All rows are made from the same 13 directions, up to rounding. Whole rows:
(in the rows, 128 means zero)
[[140 151 100 164 109  89 164  73 180 119 123 137 116 147 136  61 105 181
  124 148 141 135 144 127 110  92 122  94]
 [121 127 112  86 144 150 137 101 134 155 147 119 134 217  98  95 122 172
   93  87 118 125 183 118 133 135 125 114]
 [137 102 113 131 120  83 103 135 162 126  77 129 151  93 160 177 176 103
  166 119 115 106 119 147 122 114 180 186]
 [139 142 194  67 167 163 121 137 127 103 128 126 131 108 105 168 132  88
  116 115 160 132 103 167 147 175  90 114]
 [ 91 111 131 154 110 123 140 193 136 167 137 144 141 138 156 200 133 173
  167 165 157 145 106 113  92  59 159 151]
 [171 170 193 101  84 119 153 161 170 100 115  96 144  93  81 129  96 180
  103 160 146 189  81 164  87 128 100 110]
 [120 123  64 143  47  81 170 115 140 119 120 142 137  97  87 106 113 103
  142  84 138 129 151 130 112 184  96 139]
 [133 165 100 137 128 122 195 133 153 121 117 136 102 124 199 130  80  92
  144 158 183 165 138 153 148 115 126 136]
 [ 79  91  88  87  78 111  84 105 115 210 133 163 151 168 106 133 141 156
  155 115 111  87 169 120  79 101 145 165]
 [127  75 119 170  92  85  94 157 127 141 113  97 162  85  76 135 161 170
  112 107  77 130 134  99 121 118 136 139]
 [148 134 191 113 123  91 133 128 177 112  97 174 171 123  72 139 149 159
  115  90 117 131 105 145 130 170 117 102]
 [122 137 152 112 122 159  91 142  80 165 142 151 129 159 133 109 110 136
  116 144  82 121 123 112 124 127 147 130]
 [130 105  93 106 167 113 126 113 101 131 122  94 132 133  98 144 156 126
  115 129 137 150 180  98 148 122 145 159]
 [177 147 129 131  95 108 130 129 172  94  96  72 130  96 136 103 120 142
  113 137 108 147 110 159 110 120 141 142]
 [135 110 139  74 141 139 102 141 152 116 141  87 146  99  86 171 189 138
  139  99 130 122  77 160  99 118  86 147]
 [103  94  93 120 109 126 123 153 160 149 150 106 142 118 120 166 174 155
  159  96 132 114  96 144  91  87  96 149]
 [ 95  79 134 114 123 138  82 148 110 143 146 123 153 139  75 184 187 155
  149 102 119  90 117 105  88 122 140 146]]

The start of a row, then its end:
[121 104 110 176 133  89 162 164 209 127 112 123 143 106 173 175 162 158
 159 111 149 135  97 149] : [130  70 125 135]
[152 134  74 152  98  82 134 134 111 140 122 125 141 109 112  86 142 156
 126 141  71 166 121  92] : [119 105 141 162]
[137 122 122  90 120 160 116 172  72 114 147  82 134 110  79 159 145 101
 117 111 113 149 116 114] : [120 169 120 163]
[123 109  86 158 114 110 148 162 139  87 135 137 144 103 111 184 200 110
 183  83 127 109  73 111] : [101 148 134 164]
[ 92  94  92 151  89 132 120 122  96 115 141 102 117 119 100 157 129 111
 152 132 166  96 162 101] : [ 90 142 146 141]
[172 147 119 126 110  86 127 109 157 128 122  91 136  80  96  65 130 188
 100 159  93 179  99 137] : [110  80  87 121]
[120 113 102 112 120 150 100 120 148 154 134 133 123 122 176  99 135  79
 132  63  82  77 112 177] : [153 144  86 131]
[106  97 101 118 134 156 117 124  81 115 148  66 103  91 108 151 120  74
 121 129 170 121 167 124] : [138 149 100 136]
[139 150  60 130 117 109 163 146 107 126 137 166 124  80 156 119 148  59
 165 106 102 150  78 132] : [149 151  89 170]
[146 151 164 121 187 149 137 128 116 112 148 139 124 143 114 112 137 143
 102 131 119 152 103 115] : [158 131 104  94]
[102 104 151  97 178 132 153 135 175 160 124 137 150 204 121 175 137 173
 110  88 170 132 183 135] : [156 114 134 111]
[160 176 135  80 183 137 149 139 118 138 118 161 126 147 176 131 130 101
 132 151 116 173 104 140] : [164 118 142 160]
[108 167 133  62 142 128 144  50 151 167 136 189 108 163 151  98  89 128
 145 169 192 123 150 168] : [112  99  91 105]
[134 140 154 137  89  71 140 113 136 109  89 135 137  88  94 160 109 157
 149 212 191 161 143 115] : [ 76 105 172 141]
[113 104 137 109 137 132  86 146 136 147 119 130 135  96 161 181 164 104
 164 133 128 100  94 155] : [116  97 135 162]
[112 130 136  95  73 139 106 139 129 194 121 131 130 136 155 110  70 133
 117 143 116 128 152 163] : [113 111 122 136]
[145 147 113 163 211 141 188 157 112  99 148 174 131 183 142 122 161 115
 114  70  95 155 113  81] : [208 170 131 112]
[ 81  78 117 155 117 126 117 136 126 134 148 118 127  90 107 171 146 121
 150 115 168  99 129 124] : [115 119  92 115]
[103 115  57 152  88 147 137 174  76 175 172  72 108 126 141 116  98 157
 126 168 120 170 143  92] : [103  63 120 157]
[110  98 140 205 144 112 145 166 144  98 122 170 149 143 128 178 174 136
 152  83 120  98 107  89] : [144 151 166 114]
[153 147 146 111 130  93 160 139 142 113 110 126 138  61 102 140 118 117
 119 150 158 189 109 149] : [145 135  83 128]
[162 137 142 167 140 143 114 101 148  52  99 121 116 148 160 107 147  83
 129  86  94  64 121 132] : [143 191 188 119]
[105  81 157 127 114 121 107 124 126  99 107  81 134  95  74 195 132 115
 127 130 195 104 177 128] : [110 157 145 126]
[148 140 121 119 143 133 109 138 147 113 125 125 131 140 163 150 181 140
 167 139 102 113  68 134] : [ 92  86 170 168]
[138 118 119 173 150 163  98 139 111 116 138  50  96 136 183 113 121 146
 114 172 109 122 134 109] : [125  67 175 131]
[142 168 129  89 148 109 166 112  96 114 132 167 130 118  83 132 128 117
 135 162 163 181 122 108] : [128 150 111 137]
[134 119 120  55 217 137 104  94 154 149 143 125 140 171 121 142 206 162
 134 108 119 122 112 139] : [133  74 113 147]
[136 136 192 147 107 133 115 153 139 130 118 157 138  92 131 110  96 116
 104 113  98 124  94 156] : [153 164  93  85]
[127 105 153 113 121 126 104 112 110 113 116  90 136 120  66 140 123 134
 100 129 146 123 175 116] : [121 158 139 120]
[131 120 112  94 142 141  94  49 154 125 122 112 111 145 143  79 131  99
 117  93 121  68 161 167] : [138 144 109 114]
[122 113 102 106 116 133  93  87 144 133 118  89 119 163 144 130 142 146
 146 144 138  86 161 135] : [ 80  90 181 158]
[127 103 146 171 140 147 103  96 135  75 117 130 122 148 126 112 145  87
 117  59 105  46 148 123] : [156 205 152  91]
[132 156 119 120  64 146 129 106 134 126 122  90  97 129 162  94  57 121
 129 177 158 122 151 159] : [ 82 116 145 131]
[132 141 120 137 106 165 124 104  86  84 152  56  93 154  95 109  98 151
 116 182 163 127 161  92] : [ 73 124 166 120]
[153 164 159  77 169 149 125  94 161 120 134  91 111 160 139 118 125 184
 121 191 164 152 115 152] : [ 92  57 134 120]
[173 166 164 145 130 103 146 135 138  78 118 143 143 117  87 117 149 171
 126 153 110 163  73 105] : [105 134 145 118]
[115 116 155 130 160 144 119 116 105 139 158 136 127 123  85  99 122 141
  89 111 121 131 134 116] : [162 143  64  72]
[117 105 123 152 132  95 127 114 101 120 120 128 142 143  70 145 144 166
 123 148 145 137 177  67] : [116 127 174 131]
[114 155 188  80 120 194 115  92 136 130 162 131 107 177 110  90  76 144
 102 126 157  95 129 166] : [102 151  81  61]
[162 183 127 120 105  79 149  96 162 133  98 208 139 125 155  79 121 132
 151 148  98 143  88 147] : [118 125 137 137]
[ 82  92 147 109 146 187  98 172 102 152 171 113 125 135 127 191 149 120
 143 111 147  98 104 134] : [117 115 100 125]
[112 128 120 106  83 145  95  84 123 122 118 153 114 127 146 116 114  61
 157 107 131  53 137 161] : [102 180 137 137]
[104 130  99 102  94 148 113 143  70 172 151 182 134 145 125 117 123  87
 145  99  85 109 121 116] : [126 169 118 154]
[111  91 132 158 142  87 107  82 169 137 107 143 132  87 134 117 141 124
 128 114 140  93 148 147] : [154 113  97  95]
[107 109 135 188 130 153 134 192  90  98 170 106 120  93 110 179 153 138
 149 145 142 136  71  87] : [107 113 117 118]
[135 174 159 104 146 140 167 112 128 117 157 150 117 140  96 105 100 159
 115 162 169 170 106 129] : [118 124  77  84]
[118 116 122 152 162 150 145 127 128 106 150 148 128 162 117 118 149 111
 116  54 111  98 130 113] : [170 181 105  93]
[136 123 103 155  90 155 133 154 151  94 151  68 124 161 119 125 147 171
 133 100 108 108 102 119] : [ 75 119 149 132]
[125 101 165 147 143 134  51 126 100 147 132 127 129  73 132 112 148 123
 119 145  75  98  90 128] : [139 104 108 111]
[146 112 110  86 140 105 124 121 158 125 120 119 158 119  82 132 183 131
 121  62  99 129 118 145] : [139 152  95 147]
[106 124 138 108 155 159  85 106  74 174 162 128 112 149 123 102 114 153
 113 176 120 126 144 105] : [122  82 117 112]
[104  87  45 137  78  75 134  96 166 177 122 137 148 133 111  87 139 147
 129  61  99 105 177 133] : [130 124  95 138]
[124 113  89 210 104 167 147 174 120  87 170  64 107 146 136 117 135 154
 125 101 104 114 104  91] : [108 122 137 112]
[120 128  79 122 107 121 129 147  87 141 150 131 127  98 117 138 148 114
 158 144 118 146  99 107] : [103 113 115 169]
[ 97  93 139 160 130 134 111 142 101 126 138 118 122  96 116 162 130 115
 134 139 155 112 136 111] : [130 128 121 114]
[117 105 102 140 139 113 171  93 223 103 135 104 127 136 119 121 148 149
 125  56 174 102 140 169] : [137 128  61  82]
[126 137 142 171 111 118 123 131 124 143  89 155 116 139 206 121  76 103
 133 170 125 116 164 126] : [147 121 202 135]
[139 121 100 163 113 101 163 158 154 114 104  98 120  52 170 140 108  78
 128 122 147 158 126 159] : [168 132  98 140]
[101 126 118 161 103  89 154 173 133 185 130 209 156 137 143 148 130 167
 157 136 112 154 104 104] : [124  91 134 138]
[119 147 168 125 143 127 118 133 105 121 120 203 133 125 143 170 144 101
 171 161 142 113  87 118] : [116 138 161 137]
[145 136  98 152  69 126 137 131 130 117 142 106 129 123  98  64 112 145
 105  92  77 129 117 123] : [113 158 101 114]
[139 136 175 121 203 127  90  87  89  96 141 160 130 137  77 137 190 161
 138 177 128 120  93  77] : [111 107 153 112]
[122 130 114  41 122 132 157 134 138 120 119 115 141 137  94 198 141  92
 150 104 195 143 151 159] : [108 166 122 176]
[ 80 105 161 133 111 145  83 135  96 182 133 176 132 152 144 150 108 133
 144 151 128  87 145 116] : [112 113 157 121]
[139 147 175  78 128  82 136 105 158 141 102 215 166  99  79 125 139 119
 127  99 125 140 103 161] : [146 177  74 110]
[ 93 120 169 181  85 128 168 201 135 116 142 176 144 103 108 191 114 131
 154 112 167 131  83 121] : [114 162 104  96]
[117 109 135 168 133 144 126 171 104 149 140 137 131 120 142 116 113 113
 101  93  85 131 128 115] : [181 151 105 105]
[163 171 163 134 121 149 138 114 123  93 120 128 110 129 137  71  79 103
  94 131 110 133 123 143] : [150 180 122  93]
[131 158 125 150  97  93 166 107 122 121 114 174 122 109 124 100  83 116
 132 160 154 152 143 119] : [130 151 124 112]
[117 125 100  93  86  80 129  91 130 156 123 184 153 109  70 107 141 125
 143 101 120 124 134 132] : [110 158  86 137]
[119 111 142  99 156 128 143 135 136 132 118 115 150 197  88 176 142 170
 112 113 161 141 188 103] : [127 133 176 138]
[115  99 169 141 109 108 123 167 207 144 106 152 163 110 141 174 152 150
 142  76 122 103  89 175] : [128 122 108 113]
[142  94 134 167 135 140 107 214 105 113 137  67 151 113 104 172 178 163
 114 108  71 149  91  88] : [128 114 159 154]
[150 137 162 104 136 117 117 136 102 130 109 169 152 106  94 114 129  93
 101  95  82 141 122 129] : [174 198 110 125]
[161 137  99 127 136 110 165 115 151  87  96  82 116  93 145 117 111  75
 108 109 148 153 162 154] : [171 165 120 141]
[114 117 138 100 108 180 121 162 147 117 134 103 129 166 146 177 134 103
 144  76 138  83 120 162] : [105 162 146 145]
[108  86 174 151  80  99 106 117 165 134  86 138 155 122  92 135 102 135
 102  84 134  84 186 145] : [136 182 140  92]
[119 129 165 116 120 133  91 139 135 149 146 160 140 101 120 137 154 154
 150 143 108 113  53 146] : [ 93  94  93 117]
[112 133 143 163 102 140 124 134 111 167 119 132 104 125 189  94  43 116
 105 173 131 133 169 136] : [153 110 138 103]
[ 90 112 111  76 138 157 130 152 143 199 163 128 129 139 152 147 122 133
 132 106 144 136 123 169] : [137  85  57 131]
[117 130 103 105 110 125 121  99 148 122 143 148 129 134 117 134 165 131
 172 116 139  92  93 141] : [ 76 118 114 141]
[144 182 157 127 161 172 147 119  91  93 176 160 108 165 105  89 126 148
 122 150 120 141  73  98] : [116 142 107  86]
[143 131 148 188 120 120 134 136  97  96 128  96 119 114  95 102 100 162
  93 169 125 157 147  79] : [130 130 151  97]
[140 121 121 200 120  96 161 181 124 122 108 126 142 127 138 135 118 152
 112 131 103 169 142  84] : [158 126 173 133]
[115 113  83 192  99  78 171 171 118 155 115 163 148 127 134 133 119 141
 131 117 107 163 155  82] : [155 128 154 145]
